The same things were measured in two ways. Each way mixes the same 12 hidden numbers, adds some noise and spreads widely along 6 directions of its own, which tell nothing about the thing.
In the rows, zero is written as 128.
Some things both ways: the first way, then the second way.
152,132,137,146,128,146,127,143,121,132,147,119,104,119,105,151,157,141
133,130,153,113,135,127,124,139,124,128,130,116,118,163,126,141,136,150,140,119,151,131,104,142,111,125,113,107,124

101,124,130,112,135,130,156,141,104,141,135,138,137,160,145,120,118,127
127,135,104,130,134,127,129,131,102,154,150,119,132,111,125,127,130,111,130,142,120,126,144,114,124,139,118,125,112

135,173,115,129,117,125,121,109,132,112,134,136,130,112,121,147,149,140
104,141,132,121,145,111,137,138,136,135,144,109,114,121,162,119,148,106,111,114,123,132,150,109,133,137,117,115,163

128,138,137,133,127,136,132,125,152,126,133,127,136,149,121,131,123,122
112,124,132,111,125,117,142,128,158,95,148,107,139,123,128,124,134,130,107,125,129,133,126,126,119,142,119,142,163

98,156,127,144,139,101,125,75,154,125,133,166,124,123,130,153,134,123
131,149,119,137,146,130,124,124,92,143,145,133,117,110,139,128,133,124,132,126,124,136,132,117,136,127,108,110,101

120,136,118,139,141,117,133,83,149,123,129,149,119,135,137,149,127,119
144,134,111,158,109,136,130,118,113,137,114,107,132,158,128,146,123,132,126,126,112,122,112,129,118,148,123,137,110

142,134,122,129,121,123,110,128,144,138,119,130,123,122,127,132,128,126
131,128,117,134,121,135,141,135,112,146,126,104,132,142,135,136,136,111,118,142,118,123,137,117,132,144,116,131,133

136,116,123,112,127,111,106,125,134,158,119,118,137,135,125,109,118,120
114,144,103,109,109,128,143,125,141,145,144,117,133,129,116,129,136,141,135,133,107,143,115,137,97,139,113,150,121

145,134,111,88,121,123,112,145,133,128,112,151,133,126,119,124,127,128
118,118,121,151,115,121,144,146,145,131,127,100,126,148,133,136,152,109,128,120,122,131,129,122,121,147,122,130,142

126,129,114,103,121,122,134,131,112,136,122,135,123,140,135,119,119,131
116,125,118,129,136,118,129,144,122,130,146,120,130,125,131,128,126,113,117,133,138,122,133,116,128,135,122,120,139

180,161,117,153,138,140,140,119,109,107,125,121,148,60,104,151,149,120
118,135,153,117,133,108,126,128,130,123,142,121,125,139,124,140,145,140,127,121,139,145,110,140,121,131,113,113,126

114,128,125,122,134,141,116,126,141,139,130,145,124,146,113,121,119,131
126,138,117,131,134,117,130,137,116,159,139,120,123,110,138,124,142,106,135,122,121,139,134,122,104,137,117,125,135

107,140,92,103,127,105,164,94,91,116,128,153,134,150,150,144,125,121
132,145,143,129,131,107,123,113,129,135,120,102,113,153,146,142,130,132,112,120,125,130,120,136,122,142,130,116,140

140,141,118,130,140,114,111,124,126,144,124,131,115,122,140,143,141,129
106,125,120,95,134,149,160,140,108,157,157,122,117,124,115,126,152,141,136,131,131,142,128,123,117,123,110,128,104

116,160,123,133,150,153,146,164,114,118,144,154,119,131,121,134,145,147
109,131,131,136,138,133,147,154,120,144,125,107,122,140,145,140,134,103,111,121,125,125,143,113,127,140,114,133,154

137,132,140,138,143,144,131,147,143,150,117,119,145,135,126,109,114,127
119,131,113,128,128,125,132,141,115,144,143,113,146,122,130,131,128,103,113,143,118,121,147,108,128,148,114,134,142

143,119,112,122,139,128,122,120,132,130,118,120,125,125,124,125,127,128
124,137,134,116,128,127,127,126,120,134,148,123,123,138,125,128,146,148,141,110,132,148,109,146,99,121,118,123,109

134,98,122,145,115,116,102,103,139,132,102,94,134,108,131,107,124,115
123,138,97,128,127,132,136,137,122,137,147,123,127,104,115,134,127,125,133,135,113,132,136,120,119,142,119,141,113

84,113,150,148,125,126,119,142,132,154,136,123,123,171,132,111,112,117
124,141,128,110,118,128,152,129,170,104,120,124,115,127,124,145,118,144,115,137,121,141,106,139,120,146,113,154,157

123,157,115,123,133,125,126,115,127,135,110,114,135,152,148,120,122,137
138,137,134,132,120,134,122,118,107,144,132,129,134,154,133,142,132,129,118,130,123,131,121,130,127,143,120,124,109

115,151,120,127,132,121,134,67,138,111,129,130,117,184,132,158,125,128
115,106,132,125,134,109,131,128,119,103,152,110,146,107,126,121,137,121,98,122,143,119,127,103,136,142,126,116,156

116,159,153,134,142,134,132,140,142,140,149,145,155,120,110,122,130,140
117,141,121,132,132,134,130,124,122,137,149,129,136,130,123,134,125,139,127,118,123,130,122,114,111,145,107,132,111

109,124,117,101,119,130,138,121,105,149,125,137,120,160,135,124,117,136
127,127,147,104,130,114,133,147,163,123,133,114,126,144,115,143,121,129,129,140,148,132,114,142,100,146,115,134,160

123,119,140,103,115,151,159,176,75,123,138,88,149,130,130,103,124,155
124,141,106,129,132,132,111,129,118,134,154,135,135,119,129,124,145,131,154,115,121,137,124,129,110,128,105,119,94

106,142,125,122,125,134,145,142,90,108,148,121,114,163,143,140,146,140
121,147,139,126,136,115,140,124,154,135,121,96,110,147,150,139,132,117,123,123,120,138,128,139,108,141,115,134,155

148,114,114,134,110,141,108,128,146,125,126,124,123,93,109,120,125,122
139,126,118,140,110,138,140,136,128,124,127,112,135,146,117,138,117,129,121,134,124,128,116,132,110,144,124,151,132

134,133,128,135,120,130,136,133,134,132,128,136,125,114,140,134,110,123
115,127,147,93,144,125,146,126,154,108,148,119,114,126,134,124,132,136,119,129,147,141,119,137,117,125,113,126,152

133,139,121,146,146,148,137,119,152,128,108,135,140,102,127,111,109,136
116,153,132,116,146,114,126,139,141,145,132,111,127,123,155,133,127,95,123,125,117,137,146,132,99,140,107,140,166

Other things, the second way, with their names:
(1023): 136,145,118,134,131,135,126,147,110,138,137,116,121,135,138,137,149,107,146,141,116,141,149,139,142,123,110,121,104
(416): 113,132,112,135,130,134,151,138,124,137,131,128,121,118,113,148,114,130,114,138,126,125,120,109,130,148,113,139,126
(158): 123,129,89,147,127,142,130,134,90,145,152,127,138,115,131,118,128,121,124,121,118,120,136,101,125,133,121,128,106
(1072): 152,152,150,138,136,108,101,147,108,128,142,138,116,142,162,115,145,125,126,116,142,132,135,113,149,130,122,81,138
(451): 130,113,130,151,131,149,125,122,106,118,134,122,133,156,117,152,126,137,128,114,141,121,112,131,126,136,118,124,88
(360): 112,124,93,128,123,134,147,143,121,143,146,105,136,107,128,122,142,106,125,131,109,128,147,112,116,140,120,146,136
(125): 119,143,150,105,139,127,127,126,133,118,138,134,111,142,137,137,135,152,126,109,140,147,104,148,113,119,113,120,127
(693): 142,135,135,127,125,144,124,119,111,128,145,138,131,148,121,138,131,141,135,136,134,140,115,140,127,131,110,124,88
(834): 148,135,137,127,118,115,112,133,122,131,132,115,132,147,135,138,138,127,118,127,125,124,133,125,130,151,134,117,137
(178): 141,123,115,169,111,125,126,127,118,134,134,128,129,145,109,143,127,128,134,132,131,129,110,126,125,148,128,123,93
(668): 134,123,141,129,141,129,115,123,109,114,145,140,140,139,126,133,105,132,115,135,159,123,107,127,125,129,112,116,122
(758): 149,144,140,136,116,139,138,124,123,149,113,99,138,158,132,149,119,116,117,137,108,132,132,136,101,157,114,158,142
(714): 143,149,126,128,124,147,120,117,107,154,122,127,116,158,132,150,137,145,151,117,117,142,109,154,103,128,112,128,84
(187): 103,136,138,114,145,118,144,148,137,117,145,108,128,119,136,129,132,119,111,125,132,132,139,115,127,135,108,130,164
(822): 121,128,126,130,140,136,148,134,93,144,150,100,145,121,123,125,121,111,111,144,127,122,145,105,123,137,107,136,135
(115): 128,127,119,129,116,138,142,142,133,149,118,106,138,148,117,152,132,113,135,142,116,129,126,135,106,150,109,149,131
(65): 149,138,99,162,118,128,113,119,95,146,138,136,128,122,134,126,135,121,136,125,116,131,124,118,131,139,126,115,89
(98): 119,133,102,128,115,134,134,138,151,124,140,115,127,140,129,134,147,124,142,127,112,135,133,136,121,137,117,138,117
(1035): 96,119,126,124,132,130,139,166,127,100,147,128,134,135,125,136,123,139,97,114,145,115,126,102,146,133,122,125,152
(164): 122,132,137,121,124,126,148,141,149,122,125,105,134,150,104,157,116,135,122,150,132,128,116,130,120,153,104,143,140
(1043): 137,111,135,134,134,136,126,126,108,116,144,124,128,136,125,132,131,130,120,120,147,126,121,128,127,132,129,118,113
(129): 142,148,131,141,140,117,124,125,120,145,144,133,104,122,156,112,139,120,133,117,133,140,131,116,124,133,120,102,126
(224): 143,146,153,142,140,107,108,146,121,134,136,138,105,148,143,136,136,129,132,113,147,136,124,127,132,136,127,92,124
(203): 123,149,120,104,144,157,138,111,92,146,143,116,130,134,142,133,120,127,119,145,116,131,140,134,127,119,101,139,103
(81): 116,125,117,133,117,119,147,122,133,133,132,81,146,151,135,129,132,110,107,147,116,119,133,117,128,146,114,135,152
(918): 140,135,147,116,142,134,129,138,93,143,144,120,129,127,129,135,126,122,113,130,135,130,143,122,123,137,124,127,130
(560): 133,124,134,98,133,137,152,127,123,133,142,118,130,120,109,127,119,137,128,154,145,137,109,135,105,129,105,137,134
(398): 116,134,147,117,141,118,139,125,119,129,142,102,136,128,145,124,136,113,106,124,128,136,136,124,117,133,110,130,159
(767): 124,140,145,117,143,108,142,127,141,130,140,116,122,123,131,132,116,118,107,152,139,130,130,115,131,149,110,122,159
(1114): 105,115,106,110,135,134,135,130,113,134,155,145,118,104,126,123,146,137,126,114,139,132,115,118,126,123,125,115,109
(832): 140,136,138,119,139,125,113,131,108,134,153,144,125,128,119,132,126,140,136,132,149,135,117,130,122,130,118,108,103
(105): 116,145,107,112,118,142,148,131,126,129,159,98,165,132,111,122,107,128,116,157,108,129,141,124,103,139,100,170,134
(534): 116,137,135,125,131,128,139,154,151,116,141,117,111,143,143,130,141,133,123,104,130,135,135,123,122,136,124,129,148
(366): 127,137,150,105,145,120,133,117,130,120,154,118,117,125,144,120,140,130,117,127,138,142,134,132,127,129,118,117,137
(314): 112,130,97,119,125,136,151,133,133,140,149,88,140,128,119,120,126,123,133,136,114,125,135,123,93,136,112,153,133
(678): 139,152,147,114,144,104,123,123,135,138,151,125,120,116,143,115,132,119,131,136,136,147,131,130,109,136,110,115,147
(491): 105,122,133,125,133,119,145,149,138,120,135,122,126,115,130,136,138,113,113,122,133,138,124,122,122,138,115,135,160
(725): 130,137,139,118,146,114,115,138,132,124,161,136,108,123,150,110,151,124,141,113,147,146,133,134,124,117,124,97,125
(856): 104,138,139,80,134,121,155,123,163,124,146,125,122,113,121,129,130,143,120,138,133,148,109,137,101,136,101,143,157
(418): 126,134,129,138,154,142,136,120,95,139,146,136,105,117,142,126,133,129,129,117,142,135,125,116,136,121,111,106,98
(764): 124,126,133,129,142,121,142,147,111,118,164,104,143,120,117,117,118,110,113,156,145,125,149,109,138,131,111,124,140
(1086): 142,137,127,125,136,139,125,110,104,148,138,118,120,145,135,130,135,132,145,135,132,136,118,142,115,123,109,115,92
(12): 119,123,104,159,128,132,130,131,83,145,143,118,127,133,115,140,137,134,129,119,127,120,122,109,140,134,124,110,82
(488): 128,131,123,115,143,149,140,121,95,139,143,121,133,125,121,136,109,129,117,146,134,123,127,125,123,128,109,137,111
(1105): 135,132,93,162,120,135,126,147,117,153,136,104,133,150,117,137,125,118,155,130,120,117,132,119,106,144,117,130,98
(261): 134,112,113,141,130,142,128,126,93,138,147,116,144,137,119,131,118,119,121,139,138,112,129,114,125,137,122,124,105
(978): 130,140,145,134,128,121,120,125,144,110,147,126,123,163,134,126,122,158,122,105,143,127,110,121,114,143,123,114,129
(1108): 116,125,88,143,120,132,123,128,88,146,137,120,128,122,139,129,164,125,135,112,110,125,127,113,144,126,122,106,91
(878): 129,118,135,137,132,137,141,125,117,136,134,115,123,151,117,141,120,135,125,124,144,126,110,129,108,138,122,128,114
(809): 113,128,155,122,154,125,129,127,109,133,159,142,108,131,149,119,147,133,116,102,155,138,125,114,135,122,121,92,121
(523): 120,123,165,131,159,123,137,127,95,128,150,124,127,135,130,130,107,128,91,126,165,119,124,102,133,135,117,108,142
(957): 107,129,118,143,136,131,143,142,124,147,158,112,122,138,134,117,145,118,137,108,130,136,136,117,105,130,118,125,118
(458): 131,155,123,122,139,108,119,124,129,153,141,101,134,120,145,122,133,102,139,131,112,140,142,134,90,139,107,133,145
(412): 126,142,117,140,141,127,130,135,142,128,116,120,118,129,132,156,112,107,134,146,126,127,125,133,127,142,100,134,130
(1116): 120,149,119,134,132,124,133,137,126,141,132,120,112,127,150,132,142,116,126,118,114,138,137,123,128,135,117,126,134
(799): 143,118,130,132,109,118,138,127,118,136,146,104,139,149,113,122,131,134,116,142,136,125,120,119,118,147,135,124,130
(604): 155,165,125,127,118,120,103,114,100,149,130,117,140,142,148,133,137,120,130,139,100,140,137,142,124,137,112,125,114
(850): 134,122,126,152,128,130,124,131,114,136,136,134,118,142,133,137,138,128,128,113,137,125,120,114,132,143,128,109,107
(4): 135,119,125,116,118,141,137,133,116,133,162,122,132,134,103,125,136,147,133,122,134,137,125,133,102,136,136,138,102
(861): 141,141,141,143,124,122,132,112,119,132,132,101,130,152,144,124,127,133,110,116,122,129,123,120,113,146,124,128,141
(890): 144,150,124,127,127,130,129,121,118,156,127,103,130,141,137,136,130,111,137,145,110,137,137,140,107,141,108,138,123
(530): 139,142,166,115,144,114,118,113,135,115,132,112,123,154,133,142,123,144,128,130,148,135,107,143,118,135,104,108,133
(1083): 150,134,118,132,114,143,112,117,103,132,125,123,127,162,134,142,136,146,136,125,122,125,112,141,131,130,125,116,89
(791): 118,135,113,128,121,111,129,134,162,132,128,127,95,134,150,125,161,133,149,102,126,144,107,137,112,130,126,109,132
(827): 122,120,112,130,108,138,152,111,120,138,136,113,136,141,125,123,132,139,112,125,120,131,105,123,107,140,124,143,126
(154): 138,167,133,128,136,111,109,138,128,145,125,141,106,140,145,141,127,127,146,130,129,147,114,147,117,126,108,111,121
(715): 116,120,120,137,134,129,133,159,127,111,145,122,126,120,142,126,146,105,118,119,132,127,147,112,146,132,122,121,143
(67): 129,159,130,133,138,110,128,125,148,137,134,91,140,134,140,129,113,103,131,140,113,134,140,132,91,148,97,146,160
(270): 122,142,110,120,134,138,131,119,108,162,128,112,138,132,148,138,128,100,119,142,107,125,144,126,118,140,106,141,128
(766): 133,142,115,125,127,126,138,113,123,138,144,97,152,118,123,127,109,107,114,156,108,131,142,127,103,149,109,160,141
(111): 120,121,134,138,123,120,133,151,157,114,135,104,120,165,116,144,130,141,134,112,144,122,116,128,111,146,129,124,134
(467): 118,154,114,121,136,133,129,140,155,132,129,110,112,138,152,135,146,121,156,113,110,141,134,144,103,128,99,134,130
(1052): 101,143,123,107,132,124,149,137,170,111,148,120,124,124,136,118,132,136,128,125,127,142,119,124,108,133,97,139,157
(759): 106,118,134,116,138,116,125,129,123,115,162,138,125,115,130,125,149,139,111,106,143,131,124,111,139,134,129,104,125
(786): 115,133,114,101,125,129,140,125,147,119,146,107,141,119,118,133,139,125,136,148,117,141,128,144,113,132,100,146,129
(1081): 115,129,140,106,132,110,146,132,166,130,130,110,104,123,146,124,164,118,140,118,131,155,116,146,103,129,112,122,161
(642): 125,136,128,122,145,111,132,126,121,134,167,116,120,104,140,101,146,123,132,128,137,136,139,107,126,131,113,101,131
(785): 128,138,143,107,149,115,115,128,108,129,173,141,118,117,134,113,140,138,129,123,151,140,132,125,131,119,123,95,110
(749): 132,132,149,133,147,98,116,136,109,136,163,125,121,126,132,114,140,117,132,129,156,138,130,122,127,125,123,88,124
(968): 117,119,109,135,126,139,153,152,115,117,137,116,140,117,122,138,108,105,89,151,125,114,148,104,150,146,126,153,151
(351): 130,148,123,144,143,141,137,144,124,137,134,111,129,136,145,134,113,101,121,140,120,121,156,109,130,146,101,138,139
(623): 135,138,137,136,142,99,112,120,104,151,154,130,125,111,137,121,144,105,131,131,136,145,133,129,121,132,122,101,117
(571): 126,124,145,116,149,144,150,130,100,134,151,115,143,124,108,136,107,122,113,157,147,126,134,114,124,137,97,136,126
(653): 145,159,137,131,141,129,124,93,111,150,132,118,116,130,142,133,129,130,141,123,116,151,116,149,96,130,106,129,103
(404): 127,132,107,100,118,149,140,130,131,146,137,115,126,132,134,129,142,126,137,129,111,139,131,146,96,130,122,153,125
(378): 139,140,125,126,124,124,134,111,113,168,135,119,114,125,134,129,143,120,134,121,114,150,122,142,91,138,130,135,115
(1055): 114,137,125,137,142,113,127,156,127,131,140,119,116,122,157,119,145,108,124,107,132,129,140,108,129,130,118,107,156
(893): 105,125,135,104,135,131,145,140,148,112,152,125,137,124,117,129,127,133,123,132,142,137,116,129,109,132,102,140,147
(118): 142,140,145,118,129,127,128,122,121,123,143,119,133,136,128,129,127,132,123,136,131,143,124,140,116,133,115,132,128
(879): 138,142,122,136,137,124,124,128,83,148,153,116,135,121,137,119,128,109,118,143,125,130,148,116,135,129,120,118,115
(60): 115,130,125,131,130,123,129,146,135,121,131,113,136,137,134,139,135,114,127,126,128,128,127,126,122,136,105,128,145
(800): 131,132,141,137,117,102,126,130,125,122,141,111,128,147,119,144,131,136,95,131,128,120,136,109,153,162,145,114,134
(1039): 123,147,131,141,150,121,137,136,127,132,131,105,119,123,147,135,127,104,124,135,124,128,144,112,136,140,99,120,145
(470): 122,145,142,142,152,97,114,140,108,156,150,143,101,126,154,121,138,114,122,115,149,135,133,109,139,131,128,80,128
(131): 128,144,150,126,153,129,121,117,98,121,147,130,127,139,132,135,110,142,115,129,149,130,116,126,132,123,105,111,112
(439): 138,116,143,123,144,119,127,113,87,154,157,132,133,106,99,135,123,122,124,141,150,138,119,129,107,138,126,118,100
(329): 131,105,149,123,123,124,145,121,118,121,158,123,148,130,88,135,127,136,113,154,153,134,111,121,126,149,118,127,116
(1064): 156,126,152,143,147,131,108,120,77,122,154,137,131,133,135,125,120,125,113,127,156,125,132,119,142,128,127,100,103
(624): 122,112,106,103,108,148,144,123,107,132,135,124,132,134,115,138,145,143,121,139,123,135,108,144,129,122,128,138,103
(465): 130,143,128,131,122,124,124,123,148,100,125,115,121,147,145,135,130,149,119,109,122,128,112,129,127,140,120,127,140
(1042): 138,127,128,148,119,122,138,139,126,124,148,89,139,145,131,123,139,106,115,140,119,125,158,112,137,151,128,132,139
(149): 92,112,120,111,152,137,158,136,108,138,178,131,136,89,121,107,129,116,108,126,146,130,138,96,113,129,113,133,136

Some of these things the first way, each followed by its name:
101,148,127,93,126,111,133,136,132,147,120,149,153,182,129,112,114,133
(759)
139,129,141,129,130,141,119,155,123,128,124,106,119,140,115,120,135,144
(60)
94,146,119,124,128,143,147,123,152,139,140,158,110,172,139,139,131,139
(404)
137,136,139,126,132,144,129,156,117,136,132,116,131,118,123,117,115,139
(893)
136,131,129,122,120,117,134,115,120,124,116,112,128,133,139,138,128,126
(786)
99,137,121,120,126,110,110,109,144,134,123,136,108,164,129,131,143,145
(714)
115,134,136,156,143,111,107,108,137,145,121,138,128,117,130,123,121,115
(416)
116,112,121,98,123,133,138,130,123,133,127,132,142,144,125,110,109,135
(458)
136,124,96,119,124,138,149,134,111,116,112,120,145,83,143,113,124,135
(534)
137,120,129,121,130,115,119,114,157,153,116,118,148,117,139,105,102,126
(978)
147,114,124,129,109,111,116,106,105,119,109,78,124,122,143,128,119,133
(530)
120,146,112,117,103,144,101,132,132,119,147,141,127,139,101,129,145,132
(378)
131,150,151,158,144,140,162,184,145,136,149,161,140,90,125,130,128,128
(203)
129,133,123,106,102,97,97,80,148,134,130,131,127,130,131,145,125,123
(642)
138,120,132,146,120,128,108,125,144,112,122,115,139,93,123,118,113,123
(653)
133,132,141,135,119,116,91,129,141,158,124,117,132,126,117,115,108,124
(856)
143,147,98,94,114,133,142,125,93,115,116,139,156,98,126,122,113,123
(623)
127,130,137,149,149,151,152,171,113,134,137,124,130,126,124,117,123,131
(125)
99,135,116,123,125,125,129,139,133,133,126,151,123,148,130,117,126,122
(968)
139,113,124,111,120,121,122,123,124,125,147,121,110,135,129,139,139,133
(314)
134,159,129,138,148,146,137,136,145,116,143,149,131,132,109,144,133,133
(398)
128,139,135,125,127,140,140,142,127,137,132,137,126,121,130,117,97,137
(668)
134,134,121,127,123,136,126,124,143,119,146,132,140,118,117,132,124,125
(861)
126,93,129,116,110,117,96,133,129,156,125,120,106,143,129,118,99,123
(560)
112,129,114,112,113,100,78,94,163,153,101,135,120,152,118,113,134,130
(224)
122,139,142,142,133,128,111,132,122,125,136,115,115,133,134,136,132,138
(571)
127,128,115,113,124,126,110,124,144,134,121,138,119,127,116,120,124,138
(1055)
104,132,128,132,138,113,161,115,109,127,110,160,131,105,157,127,101,124
(412)
122,135,129,122,116,99,94,105,111,133,124,111,114,148,121,138,154,134
(164)
132,142,136,123,113,107,92,111,178,141,112,129,119,145,124,130,150,129
(98)
131,161,127,140,151,141,146,137,120,122,148,162,134,102,126,138,116,131
(523)
145,98,125,114,136,134,147,138,109,134,125,123,129,102,143,119,125,128
(1105)
162,104,116,142,134,125,128,142,138,130,80,106,132,83,145,113,129,112
(1023)
118,156,120,128,106,126,119,89,169,140,130,149,139,150,99,143,153,128
(834)
133,137,113,81,90,131,127,159,112,111,143,129,146,134,115,130,160,132
(1042)
133,130,119,130,114,164,163,162,100,105,131,110,147,102,138,114,114,135
(1064)
140,119,117,107,121,120,115,126,116,130,109,124,139,119,137,112,115,114
(178)
156,118,119,137,130,128,114,132,154,135,113,125,139,96,120,115,121,110
(879)
115,122,100,98,98,107,104,96,108,118,110,93,111,156,149,126,133,143
(890)
108,118,116,118,141,130,146,119,132,137,115,130,133,153,151,118,103,121
(118)
115,112,147,147,148,113,119,123,143,136,111,121,124,137,148,120,111,122
(1039)
135,129,111,88,104,118,127,132,107,124,136,143,127,123,115,133,153,139
(111)
101,138,126,129,131,144,117,131,151,130,134,137,131,157,118,120,131,139
(758)
109,102,98,98,131,126,145,118,94,122,107,103,122,168,168,112,107,132
(360)
84,155,132,107,117,113,114,119,126,143,144,143,100,210,131,137,136,146
(1114)
127,126,118,102,137,115,142,123,130,141,135,132,141,121,137,120,120,128
(105)
126,131,102,115,109,106,140,92,126,127,111,122,120,135,151,139,126,131
(1083)
170,133,99,150,127,145,156,133,95,116,114,103,117,97,145,143,126,115
(624)
119,138,135,144,125,150,144,127,118,121,144,118,136,125,131,131,130,124
(65)
129,126,107,114,118,151,144,133,119,123,138,125,137,128,127,127,141,129
(4)
127,145,127,128,123,115,111,112,146,136,106,112,127,133,149,124,124,131
(693)
